All rows are made from the same 10 directions, up to rounding. Whole rows:
(in the rows, 100 means zero)
0:  95 100  90 117  85  93  90 100  96  95 105  92  98  80 117  80  98 101  84
1:  91  92 121 105  93 106 103 103  96 116  69  98 117 119  79  90  95  98  98
2: 106 128 104 108  37  73 100  87  96  86  55 119  69  73 132 107  92 111  92
3:  99  81 123  97  98 103  91  97 103 117  89 107 111  88 102 105 104 126  70
4:  97 106 105  88  79  84 120 106 110 101  72 131  93  92  87 121  81 107  82
5:  83  96 100  62 116 109  87 105 107 106 102 102  77 134  96 115  68 111 105
6: 104  89  93 111 103 113  77 101  74 105 115 106  73  81  78  75 106 111 103
7: 120 125 128  98  95  86 127  81  73  99  84 112 115 115  95 114 136 101 108
8: 110  87 103  78 107  99  95 105 127  80 121 106  98  78 120 123 103 123  97
9:  92 114  81 113  79  91 115 110  99 103  96  99 103 105 102  83  84  79  95
10: 106  92  85 121 122 111  94 105  77  95 142  83 109  92  87  63 123  89 109
11:  92  81 107  93 103 103  96 111 117  93  96 101 108  94  89 100  89 109  95

Rows cut short, each followed by the rest of it:
104  98 129 101  97  87 100  86  90  84  77 108 105  88  92 109 119 -> 116  96
 98 111  96  95 114  81  95  84  95  70 107  99  85  88 110 117 107 -> 102 101
102 104  99 111  86 102  94 100  98  89  88  92  95  99  99  87 102 ->  91 122
 98 127  85  85 107  81 108  88  85  92 123 100  86 111 127 111  99 -> 99 89
108 112  92 119  92  96 111  91 110 103  87  96 109  93 113 112 109 ->  79 107
101 109 108  78 101  92 121 110  74 107 123 112 108 122  92  87 102 -> 114  82
 95 107  99  85 119  91 116  92 108 113  95 114 104 111  97 135  91 -> 97 80
 87 103  88 100 113  84 106  98 103  86 102 106  96  90  90 110  89 -> 92 86
 88  99 109 113  91  95  89  96  80  94  84  92  98 101  90  75  99 -> 101  98
 92 118  95 119  82  92  97  90  88  95  77  87  94 109 108  86  97 ->  80 113
 95  93 110 102 107  95  91  95  98  92 115  80 121  97 125  89 112 -> 110  84
 96 110 100  95 106  81 116 100  87  74  93 119  89  96  65 105  98 ->  94 106
 93 101 101  98 103  91  88  91  81 101 108 104  86  90 105  95 100 -> 116  76
 81 123 108  67  85  93 105  98  78 125  79 112  77 152 100 103  66 -> 109  88
 98  79 114 107  90 117  83 102 116 123  78  93 110  96 107  98  95 -> 111  92
111  89  88 140 121 111 120  96 116 137 100  99 141  79  88 112 121 -> 70 80
 95  86 114 108  86  97  78  99  96  97 116  76 120  85 142  70 111 -> 126  70
104 108 112  81  84 110  99  99  92 132  93 104  95 128 118 104  94 -> 116  93
 85  90 112  81 101 104  75 106  81  90 113  88  88 116 102  72  90 -> 125  99
 96  95 122 102  94  87 102  96  83  97  87 110 108  90  88  92 108 -> 118  76
 97  96  73 126 108 104  83  99 112  79 112  78  92  78 108  89 101 ->  76 121
 92 117  84 101 102  91  92  90  87  97 110  92  83 105 119  97  94 -> 93 96
 81 109 101 118 109  77 114  89  82 103  83 103 115  99  82  97  98 -> 85 68
108 104 115 102  87  97  88  86  80  99  88 107  84  88 104  99 115 -> 119  98
116 109 104  69  73 103 123 121 116 109 119 106 113 121 131 102  95 -> 115 100
 98 114  82 104  92  84 111 101 106  94 116  96 106  92 129 100  96 -> 92 82
 96  93  96  74  95 114  83 109 118 112 103 101  79 113 115 111  75 -> 116 104
 99 105  82 113 105  99  96  89  99 124 110  98  98  89 122 107 100 -> 95 72
124 114 106  86  90 105  95  88 111  89 103  95  89 104 137 124 119 -> 107 133
120  72 112 124  87 112 100 114 109  94  98 111 116  55  75  83 123 -> 111 103
101 114  73  92 136 102 114  95  88 112 122 115  80 114  73 121  95 ->  79 106
113 110  94  86 109  86 113  90 118  83 105 118  90  81 112 144 106 -> 103 100
114 104  85 128 108 101 102  85  96 115 111 100 105  71 111 108 123 -> 89 86
104  98  97 110 100  97  94  98  99  73  92 107  82  77  78 100 106 ->  95 123
 93  89  78 115  89 105  73 110  89  93 126  90  78  74 107  61  91 -> 108  92
102 110 105 105  93  96  97  88  77 115  98 102  95 102 110  94 109 -> 108  84
109 120  94 114  79  98  96  79  99 120  75 104  84  92 127 119 104 -> 94 97
107  75 119 109 113 111  83  90 104 115  92 105 108  73  94 111 117 -> 121  81
 95 113  97  91 103  82  97  84  91  93  94 115  74  90 105 123  95 -> 109  85
108 111  80 139  97 114  80  78  96 119  90  78  90  92 123  97 115 ->  72 119
104 103 106  98  81 103 107 104 113 111  83 102 107 107 111 105  95 -> 100 102
 96  94 125 101  82 112  96 106  88 116  71  97 107 124  83  79  97 -> 106 111
 93 103  82  89 106  94 119 113 107  99 103 122  89 100  72 112  77 -> 91 94
119 100  89 124 110 115  95  91  99 108 113  88 105  88 106  99 127 ->  83 120
103 100  61  93 101 121 112 132 107 120 144  97  97 120  94  76  78 ->  81 111
116  99  84 106  92 110 115 107 119 124  99 121  97  83  94 120  97 -> 93 95
 83 101 113  84 129  96  80  80  87 101 106  82  99 124 118 108 100 -> 112  87
101 100 125  93 117 111 109  94  77 126  87 103 115 136  71 101 112 -> 100 105
109  90 113 104 117 102  97  92 108  89 100  96 113  87  98 114 121 -> 103 108
 76  88  76 126 127  97  93  96 104 115 101  93 107  86  85  97  84 -> 79 67
 93  91  98  98  96 109  84 102 104 114  93 102  86  97 100  99  85 -> 109  92
115 118 115  81  87  91 106  90 105  85 105  91 107 113 145 115 117 -> 111 112
104  95  97  75  85 105 122 128 116 124 120 115 115 112 108  98  81 -> 114  75
 84  80 100 103  94 109  86 114 105 114  95  97 103  98  93  80  78 -> 109  81
 90  98 121  89 104 101 108 103  97 106  86  93 121 132  91  95  96 -> 100 102
118  81 107 107  90 106 109 114 103 102  98 130 100  63  65  99 111 -> 115  95
 88 110 119  83  93  91 122 109  76 110  87 110 112 139  76  85  88 -> 103  90
103 117 109  93 118  80 117  81  97  76  86 110  99 103  89 134 114 ->  90 112
 85 101 104  83  77 100  95 109 103 124  92  98  99 122 124  91  70 -> 116  73
 96  86  99  94 121 104  93 106 110  89 126  85 115  99 108  95 104 -> 104  98
